The rows are grouped in 4 ways, from coarse to fine. Each group lies inside one group of the grouping before and may be the whole of it. The rows also spread widely along 14 directions, which tell nothing about the answers.
In the rows, 128 means zero.
Some rows, each with its group in each grouping after it:
[125  92 132  89  95  98 148 145 150 149 154 122 118 109 100 150 108  60
 131 177 157 133 118 184 124  85  93]
Z_337 Gukid Z_734 Mag
[103 126 143 133 123 108 152  98  73 145 104 166 109 137 138 140 154 126
 184  92 112 106 133 129 115 130 145]
Z_384 Dib Z_214 bof
[145 137 112 154 110  86  96 158 170 116 128 112 134 127 157  70 137 103
 108 139 135 108 114  96 122 108 153]
Z_384 Dib Z_848 tuf
[140 109 158  85 111 139 148 165 108 151 106 172 100 111 151 139 144  92
 171 131 111 153 129 140  75  83 121]
Z_337 tak Z_65 veba
[119 180  89 149 140 148 140 180 132 111 124 110 155 117 175 159 139 146
 124 163  96 122 126 134 129 127 161]
Z_938 buvo Z_721 namut
[134 162 123 139 124 158 113 149 105 116 134 146 125  88 141 138 113 155
 134 114  91 116 141 145 153 106 179]
Z_938 buz Z_112 Vut
[140 166 111 119  44 145 178 117 167  97 134  96 116  93 113  96 108 163
 125 157 123  76 113 142 141 155  77]
Z_337 tak Z_819 Lofo
[119 171 125 149  91 147 130 109 140  89 129 135 110 107 155  84  88 146
 158 111  79  83 132 126  56 137 139]
Z_337 diguk Z_369 ruku
[148 152 109 169 146 144 154 143 101 122  76 163  81 158 204  85 157 150
 108 108 117 157 152 127 125 172 129]
Z_384 Palo Z_344 tedit
[124  89 161 107 119 117 116 182 174 111  96 130 135 130 144 151 102  86
  95 140 101 136 131 121  64  51 127]
Z_938 buz Z_112 ges
[124 167  74 151 114 113 151 108 128 107 134  78 144 156 113  77 142 157
  92 164 105 106 129 122 133 168  85]
Z_337 tak Z_144 Nim
[162 169  83 131 153 126  92 155  33 144 103 154  56 120 152  51 198 138
 163  79 133 133 115 108 161 103 139]
Z_938 buvo Z_437 Kivo
[128 124 146 102 133 150 119 149  92 143 128 165 120 114 137 165 137 136
 161 136 122 148 132 129 119  89 146]
Z_938 buvo Z_437 muge
[119 134 143 141  89 100 178 118 105 143 137 153 157 120 131 129 129 102
 173 122 101  93 116 137 125 146 136]
Z_337 lunav Z_836 kudi
[103  96 157 136 129 145 166  95 120 121 120 158 110 153 128 181  99 146
 103 142 147 157 155 166 130 153  91]
Z_938 buvo Z_894 Ladop
[126 133 129 142 142  88  60 139 108 130 168 130 150 119  92 123 116 111
 118 141 127 117 134 145 169  70 175]
Z_384 Dib Z_338 fega
[127 209  80 154 126 176 140 101  75 106 152 128 127 118 138  87 123 205
 150 124  87  97 142 134 138 170 117]
Z_337 tak Z_65 fot
[114 196 135 127  92 128 179 154 162 102  85 126 111 121 191 120 162 117
 129 187 104 160 121 141  29 197 190]
Z_938 luf Z_735 kul
[136 138 157 106 114 106  99 114 102 124 130 132 115 155  73 110 149 152
  99 166 148 153 135 127 146 120 126]
Z_384 Palo Z_380 zon
[121 145 133 140 135 116 120 137 111 117  99 140  90 141 146 130 143 128
 130 101 152 117 127 137 132 120 119]
Z_938 luf Z_857 foge
[111 133  80 143 137 116  94 132 131 109  95  69 123 122 114 136 146 154
 110 112  81  86 138 116 175  85 159]
Z_384 Tupa Z_963 sor
[103 137 131 153 137 109 116  91 106 125 157 127 158 156  99 138 127 142
 109 156 132 139 150 146 146 161 155]
Z_337 Gukid Z_734 rak
[ 87 111 119 191 160 114 107  96 150 106 145 107 144 172 128 177 109 159
  63 143 184 143 160 156 195 168 141]
Z_938 buvo Z_894 tiz
[140 153  95 133 104  94  95 138 136 124 178 109 137 103 109  85 111 117
 135 146 150  82 108 135 158  86 112]
Z_384 Dib Z_338 kiku
[128 127 104 148 103  94 136 103 130 120 110 104 127 139 120  87 148 140
 123 116 106  84 122  93 134 131 111]
Z_384 Palo Z_344 folad
[107 120 116 114 126 105 124 136 127 144 131 108 121 122 118 157 152  97
 134 157 138 138 136 167 132 117 156]
Z_337 Gukid Z_177 guvu
[140 163  93 142 132  97  93 180 140 134 135 142  87 122 202  80 144  88
 185 101 204  96  94 125 116  90 112]
Z_384 Tupa Z_963 dig
[128 132 151 166  68  95 175  91 160 108 122 130 149 130 114 111 108 130
  84 155  90 117 137 142 148 187 154]
Z_384 Palo Z_317 Tula
[133 143 133 136 120 130  97 150 128 122 127 132  79 122 128 140 147 141
 128 119 202 130 136 160 213 125 148]
Z_337 diguk Z_205 rukun
[121 174  96 115 134 144 113 144  89 123 137 120 102 113 124 139 142 155
 152 137 134 111 123 145 149 103 125]
Z_938 buvo Z_437 muge
[137 115 109 124 142 129 116 152 107 139  94 138  66 119 160 121 149 117
 132 106 132 133 140 145 142  87 134]
Z_384 Dib Z_848 tuf
[ 90 161 108 151 122  37 101 100 100 120 140 101  87 145  90  96 142  90
 147 101 170  56 109 162 154 108 117]
Z_384 Dib Z_848 tuf
[118 140  84 131 124 125 107 148 147 101 121  83 131  99 125 118  95 122
 100 151  47  99 142 147  93  67 149]
Z_384 Dib Z_338 fega
[103 101 142  86 120 112 104 130 127 118  87 105  76 126  96 161 146 113
 118 139 123 139 135 139  93  70 141]
Z_938 buvo Z_437 muge
[143  96 122 105  80 143 159 102 176 135 123 142  60 116 178  95 114 125
 134 156 192 165 128 142  76 156  88]
Z_384 Tupa Z_963 dig
[148 124 161 119 130 136 142 198 107 129 106 163 141 128 123 155 112 100
 108 135  80 128 139 158 157  75 111]
Z_337 Gukid Z_177 guvu
[112 151  94 131 139  86  85  63  71 137 185 110 113 147  68  88 140 149
 131 140 182 117 123 140 157 135  97]
Z_938 luf Z_857 foge
[123 167 138 108 126 142  92 131  98 125 158 142 123 118 108 131 129 146
 147 159 138 142 138 151 118 117 160]
Z_337 Gukid Z_734 rak
[125 107 168 122 109 111 135 127 103 129  99 155 123 140 113 138 148 130
 131  98 126 114 124 104 142 107 127]
Z_938 buz Z_112 ges
[130 163 104 116 153 133  84 145  72 125 115 131  39 109 123 114 148 133
 142 102 156 126 132 176 159  82 128]
Z_938 luf Z_735 kul
[112 178 111  99 137 104 101 164  90 129 138 122  88 112 111 123 145  89
 136 174 123 154 124 185  88  88 163]
Z_938 buvo Z_894 tiz
[138 183  95 119 147 144 123 143  79 131 159 139 109 134 129  90 128 130
 115 186 122 175 147 180 108 140 123]
Z_337 Gukid Z_734 rak
[121  36 163 118 106  98 144 111 172 140  78 129  48 142 127 167 139  94
  66 148 202 191 160 185 171 137 139]
Z_384 Dib Z_214 bof
[138 139 131 127 158 108  89 175 111 136 146 132 165 170 122 122 155 121
  95 183 150 177 138 126 136 107 130]
Z_337 tak Z_819 Lofo
[128 144 149 144 143 125 102 132  82 132 140 175 107 137 143 133 138 141
 157 102 177 128 122 129 152 118 130]
Z_938 buvo Z_721 namut
[102 142 130 139 114  83 112 126 126 111 128 112 112 142 103 120 129 102
 134 121 138  93 126 147 128 110 129]
Z_337 diguk Z_205 rukun
[139 116 188 144  94 116 125 114 130 119 140 174 142 131 109 110  95 120
 117 125 120 125 136 131 133 138 133]
Z_337 Gukid Z_177 guvu
[144 125 133 130 106  94 129 164 121 150  86 158 101 118 191  99 207  91
 189  94 161 123  92  70 112 122 171]
Z_938 buvo Z_437 muge

New rows. What belongs after each?
[114 156 122  80 120 105 152 107  57 166 152 134 135 135  80 136 174 127
 150 211 105 179 133 159 113 146 157]
Z_384 Tupa Z_963 sor
[132 139  36 116 159 123  97 134 101 170 159 103  92 101 173 106 179 116
 167 151 175 158 121 144 119 112 148]
Z_938 luf Z_857 foge
[121 172 146 133 118  83 157 189 112 107  68 133 107 169 136 129 177  99
 122 122 143  99 101 121 139 120  99]
Z_938 buvo Z_437 muge
[122 182  98  92 138 180 138 114  36 131 117 146  39 110 132 109 133 164
 181 110 109 131 148 187  94 119 102]
Z_337 lunav Z_836 kudi
[100 110 126 130 113  89 140 103 144 135 145 116 127 143 114 154 117 108
 118 164 164 130 130 166 141 135 118]
Z_384 Tupa Z_963 dig
[113 182 143 143 121  85 104 128 103  91 121 121 102 155  79  98 108 125
  92 134 103  94 136 164 128 108 116]
Z_384 Palo Z_344 tedit
[112 103 161 178 139 122 132 114 149  90  92 144 120 179 143 131  89 128
  65 106 121 131 164 141 122 146 107]
Z_337 Gukid Z_734 rak
[142 152 156 120 103  79  80 168 134 128 157 138 160 129 101 107 134 109
 142 152 160  99 100 105 150  77 141]
Z_384 Dib Z_214 bof
[134 191  77 152 145 136 135 192 121 113 114 123  79 123 188 112 147 120
 120 138 163 132 123 174 154 133 123]
Z_938 buvo Z_894 tiz
[131 125 122 118 124 119 107 145 137 128 124 110 116 145 120 127 154 133
 120 137 181 121 125 125 163 115 101]
Z_337 Gukid Z_177 guvu
[114 131 147 115  75 134 156 109 147 102 139 118 120 117  89 156  87 160
 128 119 164  59 113 143 172 111  52]
Z_938 buz Z_112 ges
[161 118 123 175 133 180 136 147 115 109 135 173 160 113 164 109  58 171
 105  77  61  88 145 105 168  91  88]
Z_938 buz Z_112 ges
[127 116  98 151 130  74 125 118 115 147 152 130 135 146 140  79 141  79
 139 130 146 122 121 128 111 128 113]
Z_337 Gukid Z_734 rak
[100 112 145 137 144  99 115  98  97 154 166 160 132 147 120 167 119 117
 150 140 161 141 145 166 134 122 142]
Z_384 Palo Z_344 tedit
[114 129 132 131 155 148 130 141 106 108  92 133 105 157 141 157 129 152
  93 139 108 156 152 139 105 115 118]
Z_938 buvo Z_721 namut
[151 129 156 157 156 110  74 194 111 115 106 160 153 155 134 122 127 128
 103  97 114 105 133  96 187  56 134]
Z_384 Dib Z_214 bof
[124 150 128 115 114  89 139 173 145 124 102 119 137 147 146 116 152  91
 122 172  98 131 119 120  59 104 137]
Z_384 Palo Z_344 tedit
[ 99 113 126 127  98 137 157 112 150 102 101  98 157 118 116 167 117 152
 118 139  61  92 133 105 101 114 133]
Z_938 buvo Z_894 tiz
[121  88 138 126 138 155 125 103 123 149 145 163 144 142 170 153 133 164
 154 122 173 154 138  93 105 135 122]
Z_938 buz Z_112 ges
[120  72 170 162 111 111  99  95 169 115 115 147 114 135 136 138  92 130
 105  96 152 122 147 122 157 120 153]
Z_384 Tupa Z_963 sor
[121 168 184 134 108 128 104 152 122 110 141 159 130 122 106 161 113 138
 147 115 164  89 124 157 187 116 141]
Z_337 Gukid Z_177 guvu
[107 208 119 155 112  86 129 144 110 110 139 127 108 128 130 118 157 114
 148 138 178  97 103 163 157 159 149]
Z_938 buvo Z_894 Ladop
[127 111 176 105 129 163 110 172 121 105  86 158  84 120 133 187 102 142
 130  95 133 111 132 141 135  45  97]
Z_938 buvo Z_721 namut
[132  81 101 130 123 128 142 107 126 151 119 123 122 104 149 131 147 124
 125 137 101 152 139 123 127 127 158]
Z_938 luf Z_735 kul
[170 118 119 161  54 117 110 128 182 153 196 147 125  38 165  96 124 109
 174 125 207 109 105 144 223 148 199]
Z_337 tak Z_819 Lofo
[145 119 118 101 120 154  84 118 109 116 132 130  47 101 107  90 102 152
 111 108 149 132 140 153 135  73  97]
Z_938 buz Z_112 ges
[128 162  92 157 129 149 123 141 129 111 129 123 132 119 170 117 139 164
 136 126 128 113 126 109 138 141 144]
Z_938 buvo Z_894 tiz
[113  85  91 145 121 121  92 121 193 117 138  81 144 116 151 139 117 140
 110 123 157 104 129  99 132  96 139]
Z_938 buz Z_112 ges
[122 124 171 143  94 113 130  74 111 100 131 161 110 131  88  89  59 131
  99 122  53 112 154 150  76 119 121]
Z_384 Palo Z_344 tedit
[117  97 123 122 142  77 122 139 123 145  85 127  78 163 150 116 178  83
 111 142 166 172 138 142 103 119 141]
Z_384 Dib Z_214 bof
[114 169 138 124 132 148 109  99  76 123 154 151 127 132 107 129 129 166
 149 145 119 139 147 145 115 147 157]
Z_337 Gukid Z_734 rak
[162 111 176 132  96 142 118 138 190  91 115 137 116 168 119 101  87 168
  40 168 185 158 140 114 165 141  65]
Z_384 Tupa Z_963 sor
[135 172 147  74 157 177 124 174  63 135 135 152 147 164  98 172 156 180
 130 189 144 171 139 135 147 109  88]
Z_337 Gukid Z_734 Mag
[127 132 104 109 141 168  95 125 128 126 140 115 124 121 143 132 125 179
 120 168 114 155 153 118  99 106 149]
Z_384 Dib Z_848 tuf
[130 126 130 146 135 148  87 112 129 129 140 144 111 120 152 139 139 171
 127 132 182 156 150 130 170 144 184]
Z_384 Dib Z_338 fega
[106 169 148 142 103 116 136 127 147  92 107 132  91 144 140 130 109 137
 130 121 159  93 124 155 122 141 109]
Z_384 Tupa Z_963 dig
[134 162  84 166 164  99 124 184  94 123 102 118 160 164 154  96 168 107
 121 110  88  97 121 101 150 106 119]
Z_337 Gukid Z_734 Mag
[154 118 135 142 126 112 117 129 105 129 152 165 101 133 117  70  87  92
  97 133 126 148 143 169 133 110  96]
Z_337 Gukid Z_734 rak
[112 143 130 177 148 110 141  92  48 153 154 192 157 146 149 130 133 143
 191  81 117  92 133 122 161 147 142]
Z_384 Dib Z_214 bof
[112 147  88 118 132  97 154 150 110 130 112  91 132 149 115 128 162  99
 109 172 104 130 130 154 117 123 113]
Z_337 Gukid Z_734 rak
[ 70 134 190 114  94  79 196 137 154  98  69 119 110 158 100 213 117  78
  94 160 116 115 130 196  87 136 111]
Z_938 luf Z_857 foge
[143 163 128 121 120 127 119 160 119 134 145 150 118 124 149 118 145 132
 143 160 178 140 120 142 143 125 134]
Z_384 Dib Z_338 fega
[109 142 150 152 120 106 104 144 150 114 107 149  73 104 176 136 132  84
 132 125 144 157 138 169  91 134 229]
Z_938 buvo Z_437 muge
[135 150 164 167 112 101 117 105  83 122 145 202 125 126 139  63  86 109
 159  89  82 103 132 129  88 122 150]
Z_384 Dib Z_214 bof
[ 99 137 127 145 153 135 121 148 126  99 115 109 156 163 114 171  99 147
 101 122  99  86 147 142 142  95  85]
Z_337 Gukid Z_177 guvu
[120 143 133 162 111 118 143 122 128 112 122 135 164 138 135 132 114 149
 129 118  94  84 126 110 155 134 130]
Z_384 Tupa Z_963 dig
[138 120 114  88 119 131 153 161  95 156 111 127 132 122 119 151 179 119
 156 147 124 129 117 122 154  97 112]
Z_337 Gukid Z_734 Mag
[129 112 107 128 115 110 139  91  73 160 165 144 167 110  98 122 125 133
 163 134  61 102 132 119 136 101 133]
Z_384 Palo Z_344 tedit
[117 116 129 143 138 118 107 117 112 120 111 115 109 150 102 144 145 148
  98 114 144 123 148 146 193 120 125]
Z_337 tak Z_144 Nim
[116 187 141 136 115 142 151 147 115  93  93 155  69 132 166 114 121 133
 137 119 131 121 128 158  78 145 117]
Z_938 buvo Z_894 tiz
[ 99 110 160 135 105 116 137  97 126 133 129 144 176 134 126 179 150 153
 170 123 129 103 118  77 127 140 164]
Z_938 buvo Z_437 muge
[112 125  91 190 167 100 114 123  91 131 122 123 166 148 142 116 142 118
 118  94  60 104 150 121 156 129 168]
Z_337 Gukid Z_177 guvu
[155 146 134 102 114 121 119 201 138 137 115 160  80 106 179 103 132  76
 146 152 135 153 121 155  71  75 139]
Z_384 Palo Z_344 tedit
[123  57  83 129 109 138 161 109 149 160 159 106 153  94 141 191 121 141
 152 133 161  97 117 124 197 101  88]
Z_938 buvo Z_721 namut
[103 177 157 153  94  93 121 116 107  96 135 140 131 118  93 126 107 133
 151  80 119  43 112 137 156 113 138]
Z_938 buz Z_112 Vut
[168  95 116 135 131 146 122 175 110 124  97 141 113 111 128 109 109 116
 107  82  77  96 136 124 192  49  85]
Z_337 Gukid Z_734 Mag
[127 119 106 180 141 133  99  63  92 160 214 175 192 122 158 107 107 175
 182 118 137 120 139  93 148 157 169]
Z_384 Dib Z_214 bof
[117 153  96 176 135 143 166  88 105 110 154 119 176 158 118 113 104 177
  76 166  64 138 165 146 146 191 112]
Z_337 tak Z_65 veba
[137 105 160  98 126 133 144 181 114 150 105 159 131 133 136 178 156 101
 144 141 146 147 126 136 153  91 120]
Z_337 Gukid Z_734 Mag
[129 188 144 114  92 157 196 130  79 114  85 170  68 123 143 132 128 159
 171 103 108  87 125 167 128 143  76]
Z_384 Palo Z_317 Tula
[117  34 159 132 106 102 169 105 142 134  70 126 125 145 108 175 145 115
  72 113 107 145 152 120 166 125 133]
Z_938 buz Z_112 Vut
[136 117  82 120 114 108 116 124 122 160 154 121 102  94 146 106 150 109
 161 146 160 133 122 146 144 109 151]
Z_384 Dib Z_214 bof
[100 125 123 117 120  89 156  89  41 154 129 150  77 113  84 144 143  93
 170 106 107 108 127 186 148 109 127]
Z_938 buvo Z_437 muge
[100 154  92 134 136 114 153 122  95 118 113 101 128 149 115 142 135 145
 126 130  90  79 133 141 139 111  92]
Z_384 Dib Z_848 tuf
[123 159 108 137 143 134 111 120 106 122 145 111 150 152 110 118 147 163
  94 176 115 156 152 136 144 160 150]
Z_337 Gukid Z_177 guvu
[121 131  99 131 116 139 153  84 100 142 118 140  63 107 161 120 152 144
 163 106 158 132 131 150 126 164 129]
Z_938 luf Z_857 foge
[131  99 128 158 106 119 107 113 150 115 101 124 149 127 153 105 145 145
 154  68 112  71 121  50 129 113 144]
Z_337 Gukid Z_734 rak
[154 138 144 105  83 129 143 171 156 119 104 131 114 115 143 101 148 113
 124 157 129 137 117 118 104 119 123]
Z_337 tak Z_65 fot
[115 167 136 127 129  95 104 179 137 101  88 105 160 154 130 108 160 103
 112 150  63 116 126  96  57 103 169]
Z_337 Gukid Z_177 guvu
[122 142 115 147  97 133 163  89 126 119 141 115 176 125 114 124 135 177
  98 166  83 134 141 107 139 186 163]
Z_938 buz Z_112 Vut
[127 149 148 177 111 121  81  98 136 103 162 150 135 117 139 102 105 159
 130 111 152 111 127 108 142 148 179]
Z_938 buvo Z_721 namut
[136 134 110 152 132 111 125  89  79 129 137 133 123 142 108  76 146 145
  81 162  88 177 148 127 126 166 162]
Z_938 buvo Z_721 namut
[142 123 160 115 102 162 123 117 119 116 141 161 142 108 116 124  93 166
 120 135  90 135 143 113 107 110 135]
Z_938 buz Z_112 Vut
[ 95 164  93 160 142  87 143 114  90 117 131  95 181 183 104 120 160 141
 124 144  92  87 129 107 137 149 111]
Z_337 diguk Z_369 ruku
[136 199  79  82 133 115 104 183  83 124 149  99 130 138  97  74 151 117
 144 188  94 122 112 128  71  69  89]
Z_337 diguk Z_205 rukun
[134  72 147 110 129 124 108 142 146 118  80 126  59 144 126 121 128 106
  82 115 146 159 153 148 116  80  93]
Z_337 tak Z_65 veba
